All groups share one centre, and each spreads out both ways along 10 directions, with some noise.
Known rows, each followed by its group:
[ -6  -9 -11  15   1  -8  -2  -8   0   2  26   9  -9   2  -7] | q79
[  2   2  27  -4   1 -18   2  -6  -6   9  12   2   2   2  -9] | q79
[-14 -10  14 -18  -8  10 -11 -20  11   1   7 -13   8   2  -1] | q762
[  3   1   5 -13   8   3  -5  -5  18  17  19 -20   0  -3 -11] | q834
[-10   5   3   0  -4   3   1  -6   6  -8 -16   4  17  -2   0] | q285
[-13   5   1   4  -9   3  18 -20  -3  15   8  -9  -4   9   4] | q762
[ -9  20   4 -20  -4  -8  12   7 -10   1  -3 -18  22  11 -16] | q390
[ -6 -12  10 -13   5   8 -13 -19   1   2  13  -3  12  16   2] | q67
[ -4 -12  -6  -2   6   6 -15   5   8   0  -5   3  -5  -7   9] | q79
[-12   3  -1   2   2  -3 -17   4  -9  -1   2  -9  -2  -2  -7] | q67
[ 10 -10   8 -11 -18  13  16 -19  -3   0   7  -9   5   0   0] | q665
[ -5  12   3 -17 -10  -6   5  -7 -18 -11  -5  12  21   1 -16] | q834
[ 21  -9  -1  -1  -2  20  -2 -19   0   4  11  -4   1  -4   8] | q67
[ -9   0   0  10  -1   6   4 -14  -1   5   2 -19  -5   7 -14] | q665
[-17  -9  -2  -4  -6  -4  18 -11   1  -3   8   0  -3  22 -13] | q665
[ -3  12  10 -15  -6  -4   3 -20  -3   0   6   3  15  -4 -25] | q390
[ -4 -13   6   6   3  -9   5  -9   4  12  16   6  -6  -1   2] | q762
[ 7  2 10 -3 -3 -8  3  9 -1  4 13 -8 11  5 17] | q285
[ 13   5   3   3   1  12  -2   2   4   3 -10 -20   8 -14  -4] | q665
[ -4   4  -3  -8   7   0 -13  -2 -17   3   7   3   8  13   8] | q67
[  4  -9   7 -23  13  10   5 -25 -13   8   3  -1   1  20 -26] | q834
[  0 -12   2   9  -4  14  -5 -11   3 -12  -2 -12   6  11  -1] | q390
[-15 -13  -1 -13  -3 -10   2   7  13 -14   8   1   3  10 -20] | q834
[ -7  -4  -5  16 -13  -6  19  -6   3  -3  15  -3   7   1  -5] | q762
[ -8  14   1  -7 -22   7   3 -18 -12 -13   6 -14   6  11 -14] | q665
[  6  -4   4  -2   6  14 -17 -26  -1  -6  -1   2  -2  -4 -28] | q390
[-14  -7  -7  -1  -5  17  -6 -11  20   2  -8  -9   9 -16   4] | q79
[  0  -7   9   7   8  13 -11  -9 -23   7 -23  -4 -10  -2   1] | q834
[-13 -13  -8   7 -10   7 -17  -6  17 -13  13  -4   6  -6   3] | q762
[ -5  -1  14  12 -10  -2   3 -14   3  11  10 -11   6 -15   1] | q834
[  2   1  13 -20  -2   1  -6  -8 -21  -4 -15  13   3   0  -4] | q390
[ -1   4  11   6   3   0   3  -6  -5  13   3 -11  17  -2   9] | q285
[ -2  -8  11  -3  12  -3 -10  -7 -37  14   0  -6  -2   2 -18] | q834
[ -1  -8 -14  13   4  14   7  -5  11  -3   4 -23 -14  14 -20] | q285
[  1  -7  -7 -21   4  -6 -19  14   5 -14  13   4   2  -2 -20] | q834
[-14 -12 -13   5  -3   4  15   0   3   3   1  -3  -5  11   7] | q79
[ 16   4  -6 -11 -14  13   2  -9   1  -9   4   3  -2  -4   3] | q762
[ 13 -13  14 -22  -1  14  -6  -2   2  -7 -21   2   6 -10   3] | q665
[-22   6 -12   9   5   7  -9 -12   3  -5   5 -16   4  20 -19] | q67
[  7   0 -20  12  -2  19   1  -7  -2  -5   0 -17  -7   3 -12] | q285
[-11   0  -3   3   5 -14  -8  10  -5  -2   1  13   2  -1   2] | q762
[  0   6   2 -18  -8   7  21 -22   2  11  10  -9  -2  13 -10] | q762
[  2  -2  -5 -25  -4   4 -10   1 -17  -6  -2   2 -17  -1 -22] | q285
[  7  -4   0 -12  -9   4  -4 -12  -3 -13   4  17  11  -4  -2] | q834
[-18   3   3 -12   1 -12  -6   3 -18  -1   6   9  12  20  10] | q67
[  3 -21   8  -2  -6   4  14 -12  12  -8  12 -20  12   2 -32] | q762
[  8  12  15  13  12 -18   9  18   3   4  -3  -6 -14  14  -7] | q79
[-10   0  -1  -6  -1   1   7  -1 -24  -1 -20  10   6   9   8] | q285
[-10   5 -16   5 -10   6  17   9  -1  -1 -25   1 -16  -3   8] | q390
[-17  19  18  -1 -10 -10  -7  -9  -9   0   3 -15  14   5  -8] | q665
[  3  -1   1 -11   6  -2  -1  -2  -3  10  19 -18  -8   5 -24] | q285
[  1   7   3  -6  -2  18   4  -6  -5  -5 -14 -36  11  14 -20] | q390
[ -6  -8  14  -3   3   1 -12 -13   9  -1  -1   2   4  -5  -8] | q390
[  7  -6   2  -6  -4  14   9  -7   4  -9  -6 -10  23  13   4] | q285
[ -2 -10   2   6   7   0   9  -3   6  11   1  -4  -1  -2  -3] | q665
[  7  -7  -9   7 -12  16   2  -6  -8  -6   4 -27 -11   0 -14] | q67
[-13  -8  17  -8  -1 -13   7  -6  10  24   9   6  -5 -19   4] | q390
[ -3  -2  -3   0 -21   8  16 -13   0 -14   7 -10   3  13  -4] | q665
[ 18   6  -5 -13 -10  19  -1 -14   2  -6  -3  -1  -6  -5  -2] | q762
[  8  19  -9  -3   6   6  -6  12 -12   3 -16 -11   6  -9  -8] | q665
[  5  -1  11 -11   2  -4 -11 -11 -17  -3  14   4  14   9  -8] | q390
[ -3   1   3  -4  10   7 -14  -3  -6   2 -16  -4  -5  -3 -12] | q390
[ -1   6  18   9   0 -11  21   1   2  -2 -10  -6  -7  18 -11] | q79
[ -8  -7  11   5 -13   2  14 -18  -6   4  -4   5   9  -3  13] | q285
[ 18 -14   7  -7 -12  14  -2 -10  25 -16   7  -7   0  -6  -7] | q79
[  8   2   5  12   3   4   7  -6  -2   3  -6 -18   6 -10 -27] | q762
[-10   4   3 -10 -17  -7   5  11  -8 -20 -10  -3  12   0  -9] | q834
[ 1  1 11  9  6 -9  0  1 13 11 11 -7 -3 -4 -3] | q79
[ -8   7 -16  -8  -8  10   1  -3 -14   3  -2  -7  11  -5   1] | q79
[-25  -7  14  17 -10 -12  16  -2  -7   8 -10  -5 -11  -2   1] | q67
[ -6   7   3   0  -4  -5  -5   1  -9  -1   3 -12   8  -9 -18] | q834
[-18 -13  -1 -13   7  -4  -1  -9 -14  23  20  -4   5   1  -2] | q79
[  6 -17  -1  -8   8  -1  -9  -3 -18   4  18   0  -6   5 -11] | q834
[ -1  -5   9  -4  -4  -5  17 -13  13   2  15  -8  10   0 -26] | q762
[ 16   2  -3 -18   9  10  -1 -14  13   2   8   5  12   0 -13] | q67
[ -8   1  -9  -6 -12   9  16 -13 -11  -9 -10   5  -4  11  -7] | q665
[  4  -3 -12  -7   9  -8  -8  16  -6   0   6  17  -2  -6   5] | q665
[  5 -15  17 -16 -21  11  -4 -14  -5  -9   4 -12   7  -1   4] | q67
[  3  -6   0 -10  -3  -5   8   0   4   0   9   6   0  -4  -6] | q67
[ 14   0 -16  -5  -6   2   8   8  -5  -6   8   0  -7  -5  -9] | q67
[ -8  11  -6  -2  -7  -3  21  -4  -3   0   5 -10  16  12 -11] | q285
[-12  10  -1 -16   3  -4  -5  10  -9 -12 -24  11   9   7  -6] | q285
[  4   2   7   6   4  -6  -1   2  11  19  18 -15   1 -11   3] | q79
[ 14 -16   1   3 -14  23   6  -8  -4  -4  -1 -23  -4   2  12] | q390

New rows, each followed by its group:
[ -8  13 -19  -4  -3  -9  -2  -1 -22   5  13   9  -2  -7 -14] | q285
[  3  -5  11 -21  -6   6  10  -1  -7   7  -2 -13   8   4   4] | q79
[-13  -4   2 -18  -9  10  -9  -2  -9 -10  -6 -17  13  10  -3] | q762
[-14 -17  -9   1 -19   6   1  -6   9 -18  10   4   6   7  13] | q762
[  0  17   3   9 -11  -4   9   4 -16  -8 -18   6   1   2  10] | q79
[  6   1  -5 -14   2   8  -4 -16 -23 -11 -10  23   6   9 -10] | q834
[ -2  12   8  -4  -9   4  -1 -20  -7  -4  -8   0  19 -10 -18] | q834
[-20  -9  -5 -11   3   5  -2  -2   9   5  -6  -1   8  -3   0] | q79
[ -6   3 -16  20  -4  -5   5   1  -8   1   9  12   7  -3  18] | q285
[ -8  -4  14  -3   2  10   3 -10  -3  15 -17 -16   1  -2   2] | q79
[-12 -12   3  -6  -1  -3 -10   0  -6   2  16 -14   9   5  -4] | q762
[-14   5 -14   8  -4   0   9  -3 -13   9  15 -21   0  13  -5] | q762
[ -1  -2 -10   2  13  -5   6   6  14  10  -6  16   2 -17  -3] | q665
[ 12 -12  -8 -15   3  17  -1   3  -7  -9 -12  -4  -8   6  -8] | q665
[  6   7 -11  12  -3   9   0 -15   2   6  17  -8   4  -4   0] | q67
[  3   0   3  -5  15   9 -14  -9 -11  13  -6 -13 -12  -5 -23] | q390
[  2 -13   4   1   5  -5  10   0   0   8  -4  16 -11  -3   8] | q67
[  6   1  -4   4  -3  17   8 -17   4   6  -8   2  -7   3  17] | q834
[-10  -1  -1   6  20   2 -12  -5   1  13  -2 -10  -1   0 -18] | q285
[-18  -8  16 -19  -2   5  -1 -15   5   1 -12   3  -1  12   4] | q762
[-24  -2  -4   6   2   3   9  -4  -7  -3 -25   5  -5  14  -3] | q79
[ -4  -4  20   6  15 -13  15  -6  -4  17 -18  17 -11  -1  -6] | q762
[ 15 -21  -9   4 -18  14   3  -6  14  -8  22  -8  -4  -9  13] | q390
[ 18   5 -10  11  -3  19   8   1   0  -4   1 -31   5  10   1] | q285
[ -4  -3 -15 -11  -4  21   5   6   4   6 -13 -19   5  -5  13] | q79
[  7   9  -6   3   5   3  -3  14   1  -5  -4 -10  11   8   6] | q285
[ -9  -6   0   1 -12   6  12   4  12  -3 -14  -7  -2  -5  12] | q390
[ -2  11  16   6  -9  -3  -3 -13 -14  14  12 -20   7  -7   2] | q665
[-21   4   6  -5   1  -1 -16 -14  -5   0  12  -9  17  17  -3] | q67
[ -1   4  -5  -1  -6   4   5 -11   4   2  12 -15  -5  -2 -24] | q285
[ -1  19  -8  -5   1  -4  -2  10 -12   4   2 -16 -18   3 -24] | q285
[ -2  -9  -5   3  -4  -4 -12  -8  -7  -6  15  16  -2  -5   2] | q79
[ -3   4   7  -2  12   9 -11  -5  -9   6 -14 -18   1   4 -16] | q390
[-14   9  -1   4   4 -16   5   6 -10  15   5   7  -4  -5   4] | q390
[  1  -1   3 -10   4  14   7  -9 -11  -1 -16 -12  22  13  -5] | q285
[-15  13  -7  12   4  -4  21 -12 -17  21   8 -17   4   9 -17] | q285
[-22 -12   5  -1  13   1 -13  -9   3  -2  -9   0 -13  15 -18] | q665
[ 12  19 -16  -1 -22   6  22   5 -19 -14  -4  -7  11   2  -3] | q762
[-10  -4   7  -3   6  -4  -9 -16   0  14  10   0   0 -12 -18] | q285
[-13   0  21   1   6  -8  -2 -10 -18  11 -11   2   6   7   4] | q390
[-28   3   6  16   2 -11  15   2 -23  11  -9 -21  11  13 -10] | q762
[ -2 -23  14  -7   9  -6  16   0  -2  12  -9   6 -16   2  -4] | q67
[ 10   6  18   9   3   1 -22  -7  14 -12 -11   5  -4 -15 -12] | q79
[  4  -9  -5   1   7   1  21  18  -3   1 -16  -6   0  12   4] | q665
[-19 -11  20 -11  16  -3   5 -14  -8  18  -9  -7   8  14 -16] | q285
[ -3  -1  -1  -5  -9   4  14 -25 -12  12  17  -9  12  -4 -16] | q285
[-17 -18   2  -6  -2 -19   4  16  -2  -5  13   0  -3  11  -5] | q834
[-14   4  12  -7 -18  -7  -2  -6  -2 -17  10  -9  13  16  -4] | q665
[ 10   5   9  -5   0   5 -22 -12 -14  13  20 -16  12  -9   4] | q67
[ -1  11 -15  -4  -2   3  12  14  24  -1   3 -18   7   0  -6] | q79
[-10   1  -5 -10 -12  -6  19  13   5  -6   6 -12  12  13   4] | q390
[ -9  -6   4   4   4  -6 -15  -3  -2   6   1  10 -14 -13  -1] | q285
[ 17   8   2  -3  14  -7  12  -3 -21  27   6  11 -22   1   1] | q762
[ 9  4  7 11 -7  2 10  2 11 -5 -5 -8 -4  0  3] | q79
[ -4 -15  14  -2 -13  -1  11 -15   5   2  13  -4   9  -1   1] | q762
[  2   7   9   0 -16   7   5 -10   1  -1  -5 -14  10 -12  -1] | q834
[-13   3  19  -1  -7   5  16  -4   0  14 -19 -25   7  -1   6] | q390
[-15   7 -11   7   8 -16  -2  -3   0  14  17  15  -2  -8  -7] | q665
[ -8   5   3 -11  -5 -14  12  -9   0  12  15  12   0 -11 -10] | q390
[ -7  -9   1  -6  12  -3   2   3 -10  12   4  -5 -11  14  -4] | q834
[ -9  19 -12  12  -5  -6   7  -9   4   9  13   2   6 -13 -11] | q665
[ -2  -9  -4 -12   1  -6  -1  12  -7   2   1  12 -10  -1   7] | q390
[ -3  -2 -26  13  -6  -2   5   8   6  -9  21  -2  -7   4  -5] | q834
[ 19  -2  13 -12  -8   7   6  -9   4  -9  -6  -4  12 -13 -18] | q762
[ -6  12  -3  18 -12  -4   5  -9   4   4  17 -18  10 -15 -15] | q834
[-14   7 -10   1   6  -6  10  12  -1   6  -7   1 -10  16   8] | q834
[ -1   1 -18  -7  -3  16  14   6   6  10  -1 -29   4   1   3] | q79
[  1   6  -1   2 -13   1   3  -6   1   0   8  -8  -9  -8  -9] | q285
[-14  10   3   5 -10  -5  12 -13   0   7   1  -5   2  -4 -11] | q285
[-12   5   2  -4  -8   2 -20  -8  -7 -11   6   5  18   8  15] | q67
[-26  -5   3  -2  -8  -3  -9  -2  -7   0  10 -15  15   6   5] | q762
[ -8   8 -10  15 -16  -2   5   3  15  -9   9 -13   4 -12  -4] | q834
[ -4 -16  -9  -6  -3  15 -20  -9   3  -1  19 -13  -9   4   5] | q762
[15  0  4 -2  3  3  5 -6 -2  4 -2  8 -9 -7 -4] | q762
[ -4  -2  24  -4  -9   2  -9 -18  -3   8   8 -11  13 -11   6] | q67
[ -5  10 -10  -3   8  -6  -3  -7 -11  18  14   4  -4  -9 -15] | q665
[ 15  13  -6  -6  -9  11 -17   7 -13 -13  -6 -12  14 -16  -4] | q762
[  6   4  24   8  -5 -10  14  -6  -5  -4  -8   1  -6  12  -7] | q79
[  6   2   2  -3 -23  14   6 -18 -12  -6  -7  -2   1 -13   4] | q285
[ -6   0  14 -14 -16 -10   6   2 -14  -8   7  -2  11  14  10] | q665
[  3   0   1   0   7   6  12  -4   4  14 -14  -2   4 -13  -6] | q665
[ -8   2   6 -12   6  -4 -16   7   1  -9 -17  13   8  -2   2] | q285
[-13 -15  11  -4  -7  -2  16 -10 -12   8   9 -13   4  16   0] | q762
[ -9  13  10  -9  -6   9  22 -19  -4   7 -21  -9  -1  11  -9] | q762
[ -2 -18   9  12  -2  19  13 -28   6   7  -5 -14  18   5   6] | q285
[ -1  12   3 -13 -16   7   0 -16 -15 -12  -9   1  15  -3 -15] | q79
[-19  16   9  -3   5  -7   4   1   0  16 -22  -4   0 -12  -8] | q390
[ 9 -9  3 -4  6 -4  4 -6  2 13 13 11 -2 -7  5] | q67
[-10  12 -11 -13  -5  -2  19   2 -30  -4 -13   2   8  18  -9] | q285
[ 10  -5 -14  -2  -5  18   2  -5   2  -1   8 -19  -3  -2  -8] | q79
[ -5   9 -11  -5   9  -1   4   5  -8   1   2  -7  14  12 -13] | q285
[ -5  11  12   4  13  -5   2   0 -24  21 -24   6 -12   0   7] | q762
[ -4  13   4  -3 -15   2  13 -15  -5   2  -1  -3  11  -7  -3] | q665
[-16   9  14   3  -2 -10 -16   2 -19   0   3 -14   0  15   0] | q665
[  7  -4  -1  -8  -9   1 -11  -6   5  -5  25  -1   9  -8   0] | q67
[-10  -6  -7  22 -10   0  -9   0   5  -8  11 -14  14 -12  -3] | q762
[ -6   2   4   7  17   3 -13 -18  -4  14  -2  -3  -9  -7 -28] | q390
[  0  -4  10  -7  -8  10  12 -12   3   4   3 -25   8   5 -11] | q390
[ 15 -11  18   4  -2  -3  29  -8  -2  -1 -11  -1   5  -4 -23] | q762
[-21  -8  12  14  -1   5  -8 -12 -14   6  -9 -20  -7   9   2] | q67
[  0   2  12  -9  -9   0  -6 -12 -13  -6   1  -2  17 -12 -18] | q834
[ -2  25   5   1 -15   7 -10  -9 -23  -5 -14 -11   7  -7   2] | q665
[  8   1   2  -3  -1  -1   2   6   8   9  11 -13   3  -7   5] | q79
[ -7 -13   2  -3  -8   7   8   3  -6 -11 -20   1  -8  13   9] | q834
[-11   5  -4 -15   1   4   8  -7 -21   1 -12   1  12  10 -16] | q285
[ 12   0  -1  20 -15   4  15  -4   6  -9   2  -2  -8   1  11] | q79
[ -1   6  -4  14   4  -6   1  -4 -15  16  23 -14   3   5  -3] | q390
[ -7  12  -6 -23  -2   4  -9   7 -14  -7 -15   8  -1  11   6] | q762
[ -8  13  -7  12  -8  -5  17  -6  -1   3   7  -8   8  -1 -12] | q762
[ -3 -19  -8   1   7  -7 -12  12  -9  -4  15   2 -11   5  -9] | q834
[  2   8  11   5 -14 -10  13 -11  -3  -4  10   4   6   1  -3] | q79
[ -8  17  -6 -12   4  11 -22  -5  -2   3 -12   3  -9  -2   8] | q762
[ -8  -5   2 -10  -1   5  21  -1 -17  10  -9 -15  -2  18   1] | q79
